The rows are grouped in 3 different ways at once. Each group adds its own fixed numbers to the row, and there is some noise. The rows also spread widely along 10 directions, which tell nothing about the answers.
Known rows, each followed by its group in each grouping:
[ -1   7 -10 -11   7  -2   3 -15   7  -5  -4  -1  -7   6  12 -12  -3   5
   1   1  -1  -2  -1  -1   9] : zoki Z537 (2)
[ -5   1  -2  -5  -5   1  -4   6   2 -15   7  -9 -12  -6  -4  14   9 -13
   1  -3  -7  -2  -1   5   7] : Nutup Z381 (4)
[ -6  -4  -3   2  -2   3  -9 -15   3  -7   4  -7  -1  -9   9  -2 -12  -2
  11   2  -6  -3  -7  15  -2] : Nutup Z743 (5)
[ -2   2  -6  -2  -5  -2  -3  -2   2  -5  -7  10  -6   5   9  -9   3   1
   6  -3   6 -16  -9   2   9] : zoki Z743 (0)
[ -4  -8   8  12  -2   1  -7  12 -13  17   0  -5  -2  16   4  27  -1  10
  -4  20  -2  -5   2  -4 -18] : koge Z835 (2)
[ -4   3 -14  -3   6   1   5  -8   2   1  -7  -4   4   4   3   0 -13   9
   3  -2   3   3  -1  -7   0] : koge Z537 (4)
[ 13   3   0  14  -1 -14   2   4  -5  -1  13  10   7  -2  -1 -13 -12   8
   0 -10  -6   4 -11  -4  -5] : zoki Z381 (0)
[ 24  -3   5   4  -3  -2   1  -7  -9   6  16   0 -16   8   8  -4  25  -7
  -2  -5  -6  12   4   8   1] : zoki Z835 (1)
[ -4  -4  -5   4   8  -1  -3 -18  10   6  -8  -3  13 -10  -5 -17 -12  10
  11   2  -2  17  -7   1  -7] : koge Z835 (3)
[ 10   0 -17  11  -9   0   7  -9   0  -8   9   4   5  -7   8  -9 -14   4
  12 -10   1  10  -2   5   4] : zoki Z381 (1)
[ 11 -10  15   4   7   7 -10  -8  12  14   5  10  -5 -17 -16  -1  29  -1
  -3 -12 -15   3 -14  11 -16] : Nutup Z743 (3)
[  6   3   1  14  -3  -4  -4   3  -2  -1  20 -11  13 -17  -8   8 -20  -7
   3   0 -18  20 -12   9 -17] : koge Z537 (5)
[ -1   5  -7  15 -10  -3  -4   9  10  -6   8  -1  17 -20  -7   3 -24  -2
   7  -3  -6   7 -15   3 -11] : zoki Z537 (0)
[  0   2   6   2  11 -10  -1 -10  -8   5   1 -10  -1   4  -4  -8  -8   4
   1   8 -11   5  -2  -5  -6] : koge Z381 (3)
[ 19   8   6 -18   9 -20   3 -19 -14 -19  10   5 -20  18  15 -34  23 -11
  -4  -9  -7  14   3   1  34] : Nutup Z835 (3)
[  0  13 -20  -1   6 -13  12  -7  -7 -20   9  -5   7   4   2  -5 -25  -3
   0 -13  -6   1   3 -15  15] : Nutup Z381 (1)
[-27  -1  24 -10  10 -10 -15  25  -1  -4 -15   5 -18  19  -8  29  15   1
 -10  21  -4 -35 -16  -8   2] : koge Z743 (5)
[  7   0   7  -8   7  -8  -1  -6  -3  -1   2   1 -14   1   7 -11   7   2
  -1   1  -8  13  -5   3   5] : koge Z537 (0)
[  8   4  -3 -13   6   0   2 -11 -10  -6   6 -10 -20  12  13  -2  10  -6
   0   0  -2   1   2   5  10] : koge Z537 (4)
[  6 -12  21   0   6  -5  -9  -3  10   4   2  19 -15  -7   8  -7  15  16
   0   7  -5   6 -18  13  -3] : zoki Z537 (5)
[ 2  1 -5  9 -9  4 -3  2 -1  5 -6  4  9 -3 -7 -2  0 -8 15 -3  4  0 -8  1
 -4] : koge Z743 (1)
[  6  -3   8  -1   3 -16  -1  -4   3  -5  10 -10 -13  -9   3  -5   1  -3
  -3  -1 -24  20  -7   6   2] : zoki Z743 (1)
[-10   6  -2  -5   7   1  -5   0  -4  -7   9  -8 -11   8   1  22   4  -4
  -8   5  -6 -28  -1  -2   1] : Nutup Z381 (2)
[  5  12 -24  -8  -6   8   8   2  -5 -14   4   0  -1  12  -3  12  14 -20
  -3 -22   0 -15   3  -7  12] : Nutup Z743 (5)
[ 2 -6  2  8  0  2 -5  3  7  5  2 10  1 -1 -3  6 15  6  0 -2  0 -6 -9  1
 -4] : zoki Z835 (3)
[  7  10 -23  -1   3   1   4 -12   3 -10  13  -6   5 -10   3  -5 -13  -6
   3 -16  -1   1  -7   4   4] : koge Z537 (0)
[ -4  -2  -9  -2  -1   1  -1  -8  -5 -11   4   2  -8   6  22  10 -10   7
   6   3   6 -11  -3   6  11] : Nutup Z537 (1)

New rows. What belongs after each?
[-10   6  -4   0   1   0  -1   8  -1  -1  -7  -7   3   8  -9  14  -1  -8
   3   6   2  -4   1 -10   0] : koge Z835 (1)
[  4  -7   1  13  -6  -2  -1   4  -1   2  -1  10  10  -8  -7  -4  -6   7
  11   1  -1  11 -13   1  -5] : koge Z381 (3)
[ -9  15 -17  -2 -10  -1   7   6  -1  -3 -20 -11  16   6 -15  -1 -13 -19
  13   0   2   9   4 -17   3] : koge Z743 (1)
[ 13  -1   3   1   4 -15   5 -11  10  -8   7  10  -1 -14  -4 -28   3   4
   3 -14 -14  26 -11   1   9] : zoki Z381 (3)
[  5   7  -6   4 -10  -3   4   8   2  -5  -1   7  10   0  -7  -1  -2  -4
   4  -6  -1   6  -8  -6   4] : zoki Z537 (3)
[ 6  3  7  0  2 -6 -3 -4  2  2  0  0 -6 -1 -3 -9 10 -7  3 -2 -9  1 -7  2
 -2] : zoki Z743 (1)
[  3 -20  22  14   4   4 -14   0   2  23  -1  10  -9  -7  -1   9  14  14
   4   8  -6  -1 -15  13 -22] : koge Z743 (1)
[ 10  -4  17  -2   6  -8  -3   0   3   6   0   6  -7  -4  -5 -14  10   5
   1   2  -9  22 -12   2  -3] : koge Z537 (4)
[ -8   3   1  -4   5 -12  -3  -2   4  -5 -13   3   5   1  -1 -14 -10   5
   3   3   0  12   0 -10   8] : Nutup Z835 (0)
[ 13  13 -17  12 -16  22   2   4   7   6   1  11  16  -4 -15   6  15 -19
  14 -16  13 -13  -5   3 -10] : zoki Z537 (1)
[ -4   2  -7  -5  -6   7   0   5   3  -2  -2  -8 -11   6   6  21   7  -4
  -2   6  -3  -6   3   0   1] : zoki Z537 (2)
[  8   8  -8  -9   6 -22   9  -1   6 -20   9   3  -5  -3  -4 -16   0  -5
  -8 -19 -20  18 -10  -8  17] : zoki Z743 (5)
[ -3  10  -2 -11  -3  -2   0  -4   5 -12  -8   0  -6   7   2  -8   4 -11
   5   2   2   1  -2   1  11] : zoki Z537 (5)
[ 10  -3  -6   3  -8 -10   5   7  13 -13   7  14   2 -18  -7 -10   5  -2
   2 -21 -14  25 -16   3   7] : zoki Z743 (5)
[ -3  12   6   4  16 -22  -1  14   0  -9  12  -7   1   6 -14  13  -3  -4
 -17   0 -16  -7  -7 -16   0] : zoki Z835 (1)
[  0   5  10   2   5  10  -9   0   2  11  -1  -1   0   1 -13   9  13  -9
   1   6  -3  -9  -8   4 -16] : koge Z537 (5)
[  5  15  -1  -1   3  -5  -3   0  -7 -17  14   4   0   9  -1   1   1 -15
  -3  -7  -2 -17  -8   0   9] : Nutup Z537 (5)
[  9 -13  12  -7  14  -1   2 -17   9  18 -10   2 -14  -7  -4  -8  19   9
  -3  -7 -18  30   3  -2 -10] : Nutup Z743 (1)
[ 4 -1  4  4  4 -7 -4  4  2 -1 10 -4 -6  1  0  4  5  3 -5  0 -8  3 -5 -1
 -3] : zoki Z835 (4)
[-12   8  -6  -6  -2   6  -5   9   8 -13   3  -7 -11   1   0  24   6  -8
  -2   3   1 -25  -7   3   5] : zoki Z537 (4)
[ -3  -1  -3   0  24 -14  -1 -10  -1  -4  13  -3  -3   3   4   2  -6  16
 -13  -4 -12  -7 -11  -5   3] : koge Z835 (3)
[  1  -2 -16   5  -9  23  -4 -16  11  -5  -1  11   8 -15  -3  -5   3  -6
  20 -12  12  -9  -6  16  -3] : Nutup Z381 (5)
[ -8   8  -7  -6   6  -9   7   7 -13  -3  -7  -9  -5  24   5  20 -11   3
  -6   8  -2  -6   6 -19   5] : koge Z537 (1)
[ -4  -1  -6  -9  -1   0   5  -3   7   0 -13 -10 -12   1   1   5   7  -5
   3  -1  -8  11   5  -5   3] : zoki Z743 (1)
[  6   0   5  -6  11 -28   7  -3   0 -17  11   5 -15  -1   7 -17  -4   8
  -7  -4 -18  23  -6  -5  19] : zoki Z381 (1)
[ -7   3  15   2   3 -13 -10   7  -5  -3  -1 -10  -4   2  -6  -5  -4  -7
   3  12 -11   0 -13   0  -1] : koge Z743 (4)
[  1  -5   8  -1   1 -17   2   5  -9  -1   1  -3 -16  12  13   4  -1   7
  -4   7 -14   9  -1  -4   4] : zoki Z743 (1)
[ -7  -1  -8  -7  10  -5   5  -4   8   1  -3 -21  -5  -9 -10  14  -6  -2
  -5  -4 -22  22   3  -7  -6] : koge Z743 (1)
[  2  -4 -26  -1   2  12  12 -11  13   5  -6  -1   2  -4   0   6   1   7
   0 -19  -6   7   3  -5 -10] : zoki Z743 (5)
[  2  -2  17  -5  -1   5  -8   0  -2   8  -8   3 -10   7  -4   7  24  -6
   1   8  -4  -2  -1   2  -3] : Nutup Z537 (3)
[  4  -7 -12   0  -3   4  -1 -11  14 -10   6   6  -3 -22   3  -2   3  -1
   8 -18  -6   9 -10  13   8] : Nutup Z743 (1)
[-22   2  -8  -6 -13  -1  -4  13   3 -11 -18  -2  -7   7   8  16  -5  -3
   9  10   9 -22  -4  -1  12] : zoki Z743 (0)
[  1  -8  13  -5   9  -4  -7  -9   7  -2   4   0 -14  -8   9  -4   3  11
   1   5  -9  12  -8   9   0] : Nutup Z537 (4)
[  9   1  -6   2  -3  -1   2  -3  -1  -3  12  -8  -6   0   3   4   3  -6
  -2  -9 -15   6  -3   5  -5] : zoki Z743 (5)
[  2  -5   5  -4  -9 -10  -1   4 -10 -12   1   4 -12  10  13   0   4  -4
   2   1  -6   8  -2   4  14] : Nutup Z743 (5)
[  0  -2  -4  -4   2  -7  -2  -7   4 -22  17   4 -18  -4  12  -1   8   1
  -1  -6  -5 -16 -15  15  20] : zoki Z381 (3)
[  0   7  -1   2  -9  -4  -4  -6 -10 -13   2   1  -1   4   6 -21  -7  -7
  18   6  10  -5  -9   8  12] : koge Z381 (4)
[ -6   0   1 -11  -3  -1  -3   8   8 -16  -2   5 -14  -3   3  12  12  -3
   0  -1  -1   0  -7   2  16] : Nutup Z537 (4)
[  8   7   0   6   0  -5   2 -10 -16   7  -3  -1   9  16   6 -15 -13   3
   9   8   3   3  -2  -7  -4] : koge Z537 (3)
[  2 -10 -21  -2   3  21   6 -15  15   5   1   4  -1 -11   4  17   2  12
   0 -17  -3   8   1   5 -10] : Nutup Z537 (5)
[ 11   2 -16  -9  -3  -4  12 -19 -15  -9  -4   2  -9  21  26 -18  -3   5
  10  -5   8   9   4   0  22] : koge Z537 (3)
[ -6   4  10  -2  16 -27  -3  13  -3  -5   7  -7  -4   1 -10   7 -10   4
 -17   0 -25   4 -13 -15  -2] : koge Z743 (0)
[  2  -6  12  -1   7 -17   0   1   0  -8   7   4  -6  -5  -3  -1   2   8
  -6  -2 -17  16  -9  -2   5] : Nutup Z381 (3)
[-12   1   5  -6  11 -21  -3   4  -2 -12   3  -8 -11  -2   1   5 -13   7
  -6   7 -14   1  -9  -6   7] : koge Z381 (0)
[ -1  -2 -14  -2  10   2   5 -12   6  -3   6  -3  -5  -7  -3   7   2   8
  -2 -13  -7  -3  -7   1   0] : koge Z381 (3)
[  2  -2   1   9  -9  -5  -2   7 -16  -3  14 -18  -4   5   4  18  -9 -10
  -1   7 -15   5  -3   6  -8] : koge Z743 (5)
[ -8  -7  -6  -8   0   2  -2 -11   8  -5 -13  -4  -6  -3   6  -3   5   1
   9   5   2  12  -1   7  10] : koge Z835 (3)
[ -1   7  22  -9   9  -8  -5   7   1   8  -9  -7  -8   2 -16   4  13 -10
  -9   6 -17  12   4 -11  -8] : Nutup Z537 (0)
[ -4  10 -10   1  -3   8  -1 -10  -3   0  -3  -9   2  12   6   3  -9  -5
   7   7   5 -14   4   0  -5] : zoki Z537 (5)
[-14 -12   4  -4  17  -1  -3 -20  15   5  -4 -17 -19 -14   6   8  -7  16
  -2  11 -17  12   1   7 -10] : zoki Z381 (1)
[  3  -3   4   7 -17 -11  -4  14 -14 -10  10  -1  -7   9  14  10   1  -4
   2   6  -8  -4  -9   6   8] : zoki Z743 (3)
[ -5   1  -8 -11   0   2   6  -9   7   8 -28   5  -4   9   2 -18   4   4
   8  -2   7   1   4 -10   3] : zoki Z743 (0)
[  1  -4  14   9   3   0  -9   3   5  10   2   0  -5  -3  -8   7  12  -3
   0   7  -6   2  -4   2 -12] : zoki Z835 (1)
[ -6   9  -5  -9   4   0   2  -3  -5  -1 -10 -10  -5  15  -1   3   2  -7
  -1   0  -5  -8   7 -12   2] : Nutup Z743 (4)
[  5   0  -5   5   2   3   1 -13  -1   7   0   2  -1   5   6  -9  -3   9
   5   1   0  -5   0   1  -6] : zoki Z381 (2)
